There are 9 hidden switches. A switch that is on adds its own fixed numbers to the row, and there is some noise. The rows also spread widely along 10 directions, which tell nothing about the answers.
Some rows, each with its switches (1 for on, 0 for off) after it:
[  8  -5   4  -3  12 -18  30 -11   2   6   0   5  17  21  13 -10  11  -4
  -6  -8   8  -1   8  -2  -4   4   6  -2 -15   2   9  -1  -9  -1   7  -8
  -8 -16]  0 1 1 1 0 1 0 1 0
[-10   1  -2  -5  -4  -5  -5   9   5  12   0   2 -23 -15  -4  13   8 -30
  -9  15 -29  10  22  -3  13 -10   1  -5  10   0   6  30   7  -3   9   3
   6  -9]  1 0 1 0 1 0 1 0 1
[ -1  -7  15   5   2  -9  14  -1  -6  -7   8  16   2  19  21 -12  -8   5
   1  -9   5   1  -5 -17  -4  -2  -1  13 -10   7  24  -8  -5  -2  18  -4
 -19  -5]  0 1 1 0 0 0 0 0 0
[ -5  11  16  -3   0  -5  19  -1   1  -3  -3   7  -2   7 -14   7  -5 -27
   3  10 -19   5  15  -8   8 -11   0   0 -13   9  12  12  16   2  10   4
  -1 -20]  0 0 1 0 1 1 1 0 1
[ -3  -2   6 -13   3 -16  14  -2   6   7   4  31   1   0  18  -4  19  -1
  -3 -11   6  11   3  -4   2  -1  -7  10 -16   3  -2   4 -15   1   1   0
 -21  -9]  0 0 1 0 0 1 0 0 0
[  7   9  10  -9  -6   3  10 -11  -7   6  -1 -11  -2  23   2  -9 -11 -13
   8   5  -4   6  -1 -18 -10  11  -5   2   2   1  36   4  15  -8  13 -14
   2   5]  0 0 1 0 0 0 1 1 0
[-17  -9   1   4  -3  -6   3  17 -15   1  -2  14 -17   7  10  20 -13 -15
 -11  -3  -4  -4  15 -14   1 -24  -5  17   2  14  21  12   9   6  21   1
 -12  -1]  0 0 0 0 1 1 0 0 1
[ -6  -5  10  14   2   2   9   6  -8  -5   0   5  -8  13   0  -1 -16 -12
   2   5 -16   0   9 -17   2 -12   2   9   3  10  26   7  12   2  32   5
  -9  -9]  1 1 1 1 0 1 0 0 1
[-12 -13  -7  14   2   7  -5  -4 -17  -3  -4  20 -14  -5 -10  11 -10 -10
   0  13   3   1  27  -1   4 -27 -14   2  -5   6   6   3   7   4  34   2
  -8   0]  1 1 0 0 0 0 0 0 1
[  7  -5   4  -8  -1  -6  -5 -15   2  13  -9 -10 -18  -4   0 -11  22  -8
 -13  10 -11  14  11  -2  -3   3  -8  -7   3 -13  -2  14   3 -14   2  -6
  18   7]  1 0 1 0 1 0 0 0 0
[ -5   4  15  11   4   7  15   2 -12  -7  -9   3  -2  18 -17  23 -17 -29
   5   0 -10  -9  27 -10   9 -18   1   9 -14  11  20   9  31   7  15   7
   2 -15]  0 1 1 0 0 0 1 1 1
[ -3   4   9   3  -2   7   5 -14  -9  -4  -6   4 -10   6 -24  -1  -5 -17
   8  14  -4   8  19  -7   0 -13 -11  -1 -12  -1  13   5  20  -3  17  -2
   6  -3]  0 0 1 0 0 0 1 0 1
[  2  -4  -6  -3   8 -13  14 -14   9   2   5   9   9  -4   7 -16   8   4
   0  14   0  12   6   6   5   9   0 -14  -3 -10   0  -2 -21  -5  11 -10
  -7 -13]  0 0 1 0 0 1 0 0 1
[-14  -7  -7  21 -16  -4  11  20  -4   2   3  21 -14   3   8  14   2  -1
  -4 -14  -7 -12  17 -11  -1 -19   1  24  10  -1  20   7  13   5  -3  -1
   0  -2]  0 0 1 0 0 1 0 0 0
[ -8  10   6 -20  -2   2   9  -4  -9   8  -5  30   1   7  -5   7  -2 -15
  15   7   3  15   9  -8  -2 -10 -22   4 -17  13  12   9   6   3  21  -6
 -22  -1]  0 0 1 0 0 1 0 0 1
[-12   8 -12 -17   2 -24  26  19 -20  10  12 -15 -18  14   9   6  12 -42
 -30  -2  -2 -14   9 -11   1  -8   6  -7   0  20  21  23  10   1  -4 -24
   4 -12]  1 0 0 0 0 0 0 0 0
[  1  -3  18   1   2  -8   5   5   9   4   3  -5  -8  -1  15   1   3 -13
  -9  -1 -29   5   4  -8  11   3  13   6   9   2   8  13   3   2   5  11
   0  -9]  0 1 1 1 1 0 0 1 0
[  3  -8  13  -8  -5  -5  -5 -17  19   9  -3   8 -37 -12   7 -33  36  -2
  -8   2 -19  28   6 -12  -6  -2  -8   4  -2 -17  -2  20  -1 -21   8  14
   2   4]  1 0 1 1 0 1 1 0 1
[  8  -2  12  18  -9   2  13  -5   6  -2 -15  -6  -8  16  11  -5   5   5
  -6 -10 -21  -1   6 -11  -5   0   8  16   5 -13  12   3  22  -9  -8   7
  14   0]  1 1 0 0 1 1 0 1 0
[  0  -4   3 -16  22  -5  -5 -14  -7   5 -10  16  11 -18 -15  30   0 -20
   4  20   7  12  29  17  20  -1 -16 -13 -17   9 -21   7 -13  15  21   4
 -11 -12]  0 0 1 0 0 1 0 0 0
[  3 -13  13   7   7  -1  -2 -19   3  -3  -9  -8 -17   2  -5 -13   7  -6
 -11   7  -6  13  18  -8  -1  -4  -5  -2  -4 -14   4   6   3 -12  19   8
   8   0]  0 1 1 0 0 1 1 0 1
[ -4   9   4  20 -20  11  12 -13  10  -4  10  29   1  -1  -5 -21  -7  11
  29  15 -16  14   1  -9  -3  -2  -5   6   2 -10  28  -8   3  -7  23  -2
 -11  -8]  1 1 1 0 0 1 1 0 0
[ -2   3  20  12   1   1  17 -13  -2 -14   2  21  -9   8  -7 -22  -8  -5
  11   9 -12  13   4 -11   0 -13  -3   5 -13   4  14  -5   8  -3  28  12
 -12 -18]  1 0 1 0 0 1 0 1 1

New rows, each followed by its switches (1 for on, 0 for off):
[  4   2  18   0   1   0   8 -16  -1  -6  -4  12  -4   3  -3  -7   0  -5
   8   7  -7  13   5  -5   1   0  -7   3  -8  -1   5  -2   4  -1  13   6
  -4  -6]  0 0 1 0 0 1 0 1 0
[  7  10   5  -8  -7  -5  22   5   0   6   3  -2  16  27  20  -7  -2   2
   4  -9  -3  -2 -14 -16  -7  21   5   7   4  -2  28  -3   6  -5  -9 -20
  -2   0]  0 0 1 0 0 0 0 0 0
[  5  13  16   1  -3  -4  28 -19   5  -5   1   6   1  12  -7 -28  15  -3
   2   4  -8   9  -1  -7  -5   2  -2  -4 -16  -7   8  -4   7  -9  -1  -6
   5 -11]  0 1 1 0 0 1 0 0 0
[  0   8   8  -2   1  -8  14 -11  11   5  -2   5  -2 -10 -10  -3  16 -14
  -3  16 -21  12  15   7  10   0  -1 -11  -5  -8  -7  10   1  -1  -2  -1
   7 -16]  0 1 1 0 1 1 0 0 0
[  6  -5  -8   7   1  -6  15  -8   8  10  -6  17  19   6   9   3   3   7
   9   4  -5   5  15   8   5   3   5  -1  -4  -8   3  -1  -6   0   7  -4
  -4 -15]  1 0 1 0 1 0 0 1 1
[  1  13  16 -14  -7   4  12   4   2   9  -8  -5  -8  16   7  -2   4 -19
  -1  -5 -21   8  -2 -18   1   5  -1   7   1   0  18  15  21  -7  -1  -1
   1   3]  0 1 1 0 0 0 0 1 1
[ 11   5   6  -6   2   1   7 -17  12   8 -12  -1   7  -2  -7   0  19   0
   3   5  -8  10  10   6   2  15  -2  -4  -3 -13 -11   5   6  -3  -9  -3
  13   0]  0 0 1 1 0 1 0 0 0
[  4  13  13  -6  15  -7  27 -22   2 -14   3  12  24   5  -6 -13  -7  -3
  10  20  -1  13  -3   8  10  12   2 -18 -20   3  -4 -14  -8   2  12  -5
 -12 -25]  0 0 0 0 0 1 0 0 1
[  0 -12  15  18   9  -6   8 -11  12 -13   5  21  -5  -7   7 -20  11   7
  -4   2 -13  10   8  -1  12  -8   6   2 -12  -8 -11  -5  -9  -4  13  17
  -8 -20]  1 1 1 0 0 0 0 0 1
[  2  -6   1 -30  10 -15   4 -12  -7  17   2   8 -15   6  20 -22  15 -16
  -8   5   8  22   2 -12  -7   1 -14  -7 -12   9  14  14 -17 -11  29 -11
 -20   1]  1 0 1 0 0 0 0 1 1
[  3 -18   9  19  11  -5   6  -6  -4 -12 -13  10   6  10  12   7 -12  10
  -5  -2   0  -2  12  -2   5  -6   4  10  -6  -4   0  -7   0   1  18  10
  -4 -10]  1 0 0 0 1 1 0 0 1
[ -3  -6   0   7  16 -14  17   0  -6 -12   6  -2   6   3   4   5  -8 -13
 -13   8  -1  -6  11   4  16   1  12 -11  -3   6  -1  -3  -6   7   8  -4
  -1 -22]  0 0 0 0 0 0 0 0 1
[ -2 -22  15  13   4  -4 -10  -3  -2  -6  -6  24  -4  -3  14  11  -6  10
  -1  -6   1   4  14  -5   5 -13  -6  22  -7   1  -1  -3  -6   4  18  15
 -11   1]  0 0 1 0 1 0 0 0 0
[  2  -7  25   9  11 -13  20  -4  -8 -18   3  -2  -7  20   7 -13   1  -7
 -15 -11   0  -8   1 -16   0  -6   7  10 -16   8   9  -5   6   0   4   4
   2 -14]  0 0 1 0 0 0 0 0 0
[  3  -3  11   8 -10  -7   8 -12  13   2  -2  14 -13  -3   7 -20  20  11
  -2  -1 -15  13   2  -5  -4  -2  -2   9   0 -17   1   2   0 -11  -5   4
   6  -3]  0 0 1 0 1 1 0 0 0
[  8  -1  -2  18  -8   9  13  -5   6   1 -17  16  14  19   7   9   3  16
  11 -16  -6  -5  11   1  -3   2   4  18  -3 -12   2  -2  23   0 -11   5
   6   1]  1 0 0 1 0 0 0 1 1
[ -1   7 -11 -25  -5  -2   7   2  -5  20  -5  -9  -2  15  12   4   1 -15
  -3   4   2   8   3 -13  -9  14  -8  -3   7  -2  28  15   5  -9   4 -24
  -3  12]  0 0 0 0 0 1 1 0 1
[ -6   1  11 -21   9 -10   4  -6   2  12   0  31  -1 -13   5  11   4 -20
   6  10  -7  21  16   2  13 -10 -14  -1 -16  13  -1  13 -15   8  26   8
 -28 -13]  0 1 1 0 1 1 0 1 0
[-11  -7   4   9   0 -14  20  -4  -3  -6  12  15 -21   7   7 -18  12 -10
 -16  -6   3   1  13 -11  -2 -21   2   3 -17   3   9   4   0  -7  11   2
  -7 -15]  0 1 0 0 0 0 1 0 1
[ -6  -5   9   7   4 -12  15 -10  -4 -12  12  19  -8   2   2 -22   1  -3
  -1   7   1   6   4  -7   2 -14  -2  -1 -14   5   9  -6  -9  -1  23   0
 -13 -18]  0 0 1 0 0 0 0 0 1
[ -4   9  -4  -6   1 -14  26  -2  -5   0  18  -3  -1  10   7 -13   0 -19
  -6  11  -3  -1   1  -7   1   7   6 -13  -3   8  24   3  -3  -3   7 -20
  -4 -17]  1 0 0 0 0 0 1 0 0
[  1 -11   9   8  -5   1   9  -3   0   0  -7  25   2  22  15  -2   0  10
   5 -20   9   0  10 -15  -9  -8  -5  25 -15  -4  17  -2   8  -5   7   3
 -11   1]  0 0 1 0 0 0 1 0 1
[ -4   1  17  16  -3   4  14   0  -3 -17   2   8  -3  14   9 -10 -16   4
   4   1 -14   1  -6 -16   2  -2   5  10   1   1  21  -7   9  -2  15   4
  -8  -7]  0 1 0 0 0 1 0 0 1
[-10  -6  11  -1   7 -13   9 -16  -7  -5   3  19 -23 -10 -16 -13  14 -19
  -8  16   0  13  21   2   4 -29 -11  -8 -25   6  -8   8  -3  -1  25   7
  -4 -17]  0 0 1 0 1 0 0 0 1
[  3 -10  16   9   1  -2   6 -10   2  -7   0  -3 -11  15   7 -21  -7   1
  -1   1  -7   7   1 -20  -8  -1   2  10   1  -4  24   1   4 -10  22   5
  -2  -1]  0 0 1 1 0 1 1 0 1
[  0  -1  20  -9  -2 -12  11   2  -2  -2   0 -18 -28  15  14 -20  12 -17
 -26  -6 -17   5  -6 -22  -6  -4   6   7   0   3  13  15  16 -12  -1   1
  10   2]  0 0 0 1 1 0 0 0 1
[ -9  -5 -11  12 -17   0   1  -3   2   8   3   8 -23  -6   2  -5  15  -3
  -6   0  -5   1  18  -5  -5 -10  -5   6   9 -14  12   8   7  -8  -2  -7
   9   7]  0 1 0 0 0 0 1 0 0
[ -3  -7  27  -3   4   5  -3   5   3   2  -9  29   0   9  13  21 -14 -12
  12 -11 -14  10  14 -17  10 -15  -5  27 -15  15  13  14  11   7  27  25
 -27  -7]  0 1 1 1 1 0 1 1 1
[ -5   8   1 -27  -4  -7  14  -2 -14  18  -7  14  -5  15   0   9   7 -22
   0   0   9   8  10  -8 -11 -12 -19   6 -17  18  14  16  11   2  12 -14
 -10   4]  0 0 0 1 1 1 0 0 0
[  2 -11   7  -9   2 -11   1 -10   2   6   0   6 -24   0  18 -27  24   0
 -15  -2  -3  16   1 -13  -6  -2  -7   2  -5  -8   4  10  -7 -16  11   0
  -4   2]  1 0 1 0 0 0 0 0 1
[ 12  -1  18  13  -3  -1  17 -10  16  -3 -14   6  11  16  12  -7   0  14
   4  -9 -17   6   2  -7  -1   8  10  13  -2 -17   6  -4  10  -6  -7   9
   6  -8]  0 0 1 0 1 1 0 1 1
[  9   9  17  -3  -6  29 -15 -21   7   5 -23   7  10   4 -13  12 -13   3
  28  15 -15  22   9  -4   4  16 -17   3   0 -17   8   2  20  -6  13   3
   3  17]  0 1 1 0 0 0 1 0 1
[  6 -12   0   1   8  -2  -1 -28   7   1 -11  19  -3 -11  -4 -10  18  13
   2   9   8  18  17  13   0  -1 -12  -5 -10 -16 -22  -2  -9  -4  11   5
   1   0]  0 0 0 1 0 1 0 0 1
[ -3  -7  15  17   6  -5  14 -16 -11 -19   7   2 -13   9 -10 -26  -8  -6
  -3  14  -1   3   7  -9   0 -14  -1  -4 -11   2  13 -10   2  -5  27   1
   2 -13]  0 0 1 0 0 0 0 0 1
[  3  13  10  -4  -4  12  10 -21  13   2 -12  36  16   0  -6  -1   6  10
  25   6  -5  19   6   6   3   3 -13   3 -16  -8 -10  -4   7   0   5   5
 -11  -1]  0 1 0 1 0 1 0 0 1
[  1  11   6 -24  -8   5   0  -8   3  17  -4  23   3   4   8   6   4 -10
  19   0  -2  19   4  -8  -1   9 -16   9  -8   4  14  12   3  -1   9  -5
 -17   5]  0 0 1 0 0 0 1 1 0
[  5   3   0 -16   8  -1   4 -16  -7  11  -8 -12   3   2 -13   3   3 -18
   0  19   2   9  14   2   0   9 -11 -15  -1   0   5   9   3   0  15 -14
   9   3]  0 0 1 1 0 1 0 0 0
[ -2   8   7  -6 -11   3   6  -1   2  12 -11   1 -15   3  -6   2  18 -14
  -3  -1 -14   8  11 -11  -4  -2  -9   6   3  -8  10  17  19  -7  -6  -5
  11   9]  0 1 1 0 0 1 0 0 0
[ -1   4  10 -21   3  -3   3  -1   4  12  -7  16   5  -1   4  12   0 -12
   9   9 -12  17   8  -3   6   1  -9   2  -5   7   4  16  -2   4  18   0
 -15  -3]  0 0 1 1 1 1 0 0 1
[ -3   2  -7 -11  -6  -5   3  -4  -5  15   3   9 -13  -3   1  -6  16 -13
  -2   8  -2  11   9  -4  -3  -3 -12  -4   0  -1  10  13   1  -5   8 -15
   0   4]  1 0 1 0 0 0 0 0 0
[  4   1  17  -5  -3  14 -17  -8  -2  -2 -18  -6 -17  -1  -1   6  -2  -5
   0   5 -14  13   3 -10   4   7 -10   7   7  -9  -1   8  21  -6   3   6
  11  18]  0 0 0 0 0 0 0 0 1
[  3  -9   8   6  12   1  -8 -18  -5  -5 -15  -3  -8 -12 -21  15   5 -12
  -7  16  -3   7  28   8  11  -5 -10  -6  -4  -7 -15   5   5   3  10   7
  15  -2]  0 0 1 0 0 1 0 0 0
[ -1 -16   9  10  10  -9   4  -4  -7  -5  -9   0 -10   0  -9  13  10 -13
 -15  -6   0  -7  27   0   5 -15  -1   8  -9   3  -8  10   9   6   6  11
  11  -7]  0 0 1 1 0 1 0 0 0
[ -3  -2 -13 -13   2  -9   3  -3  -1  18   3   6   2  -5  11   8  -3 -12
   1  13  -4  12  11   4   6   1  -2 -10   8   4   8  13 -11   3  20  -9
  -9  -3]  0 0 0 1 1 0 0 1 1
[  0   2   3 -15  18 -14  20  -2 -10  -1   0   6  17  10   6  19   1 -19
 -10  -3  12  -7  12   5  10   5   2  -5 -20  15  -6   0  -2  10  -2  -8
  -8 -18]  0 0 0 0 0 0 0 0 0
[  1  -9  -1  -2   6  -1   7  -7  -8   6 -13  24   7  12   6  17  -3  -3
   6  -8  13   4  18  -2  -1 -11 -12  14 -14   6   4   3   5   6  17   5
 -15   1]  0 0 0 1 0 1 0 1 1
[ -8 -13   7  15  -4  -9   2  11   6  -8  12  10 -17  -2  24 -14   1   6
 -10  -6 -16   3  -3 -16   4  -4  10  14  13  -5  16   2  -7  -3   8   8
  -7  -6]  0 0 1 0 0 0 0 0 1
[ -5  -6   2  10   1  -5  14 -14 -18  -5  -3  -9 -25  15 -22  -2  11 -24
 -17  -1  11 -11  29  -5 -10 -25  -7   2 -17   4   7   9  26  -3   7  -4
  24  -2]  0 0 0 1 0 0 1 0 0
[  6   1   7 -20  -1  -5   3   4   0  16 -10 -12  -4  13  14   5  12 -10
  -9 -11  -6   7   0 -14  -7  15  -4  10   7  -1  14  18  11  -5  -4  -9
   4  15]  0 0 1 1 0 1 0 0 0
[  5 -10   2  -6  15 -19  23  -8  -4   3   0  -2   6  18   8 -12   9  -7
 -13  -3  12  -1  10  -5  -5  -1   3  -4 -12   4   9   3  -8  -3  14  -9
  -5 -12]  0 0 1 1 0 1 0 0 1
[  3  -8 -15   4  -1  -4   9 -10   4  13 -13   3   2   4   2   5  10   0
  -5   6  -1   3  25   5  -5  -2  -3  -2   0 -15   3   9   3  -8   3  -9
  10  -2]  1 0 0 0 1 1 1 0 1
[ -3  -5  -8 -11  11 -19  10  -3  -5   2  13  -3  -9  -6  16 -11   7 -13
 -16  13   1   6   2  -2   4   6   2 -14   4   6   9   6 -21  -2  16 -12
 -10 -11]  1 0 0 0 0 1 0 0 0
[  0  -8  -8  -8   1 -16   4  -7  -3  10  17  -3 -11  -2  19 -23   2  -4
  -5  14   1  13  -2  -7  -3   9  -1 -11  14  -1  25   2 -24  -6  23 -18
  -9   0]  0 0 1 0 0 0 0 1 0
[ -2 -11  -3   6   7   3   2   6   1   6 -16  37  27   4   4  44  -2   4
  12 -14   8  -7  29   9  14 -10  -3  20 -16   5 -13   4   4  18   5  10
 -14  -8]  0 0 1 1 0 0 0 0 1
[ -4 -18   2   9  16  -9  -5  -9   0  -4 -11  14  -5 -17  -5  21   3  -6
 -12  11  -1   6  31  14  18 -15  -4  -3  -7  -4 -24   5  -7   8  14  16
   1 -13]  0 0 0 0 1 1 0 0 1
[-10  -5 -17   6  -4  -7  16   4   2   6   8  52  15  -2  18  11  -2  10
  15  -8  12   2  13   6   6 -13  -4  12 -10   3   5  -5 -17  12  12  -2
 -31 -14]  0 0 0 0 0 0 0 1 1
[ -3  -8   8   7  -6  -6   3  -4   3  -3   5   2 -22   1  11 -25   9   2
  -9  -1 -11   9  -1 -14  -4  -5   1   6   5  -9  11   3   1 -10   8   1
   4   2]  0 0 1 0 0 0 0 0 1
[  4  -7   9   0   7 -10  -3 -26  14  -1   7   1 -23 -24   1 -35  31  -1
 -12  19 -16  25   6   5   8   6  -2 -18  -2 -18 -16   5 -19 -15   8   5
   7  -7]  1 1 1 0 0 0 0 0 0
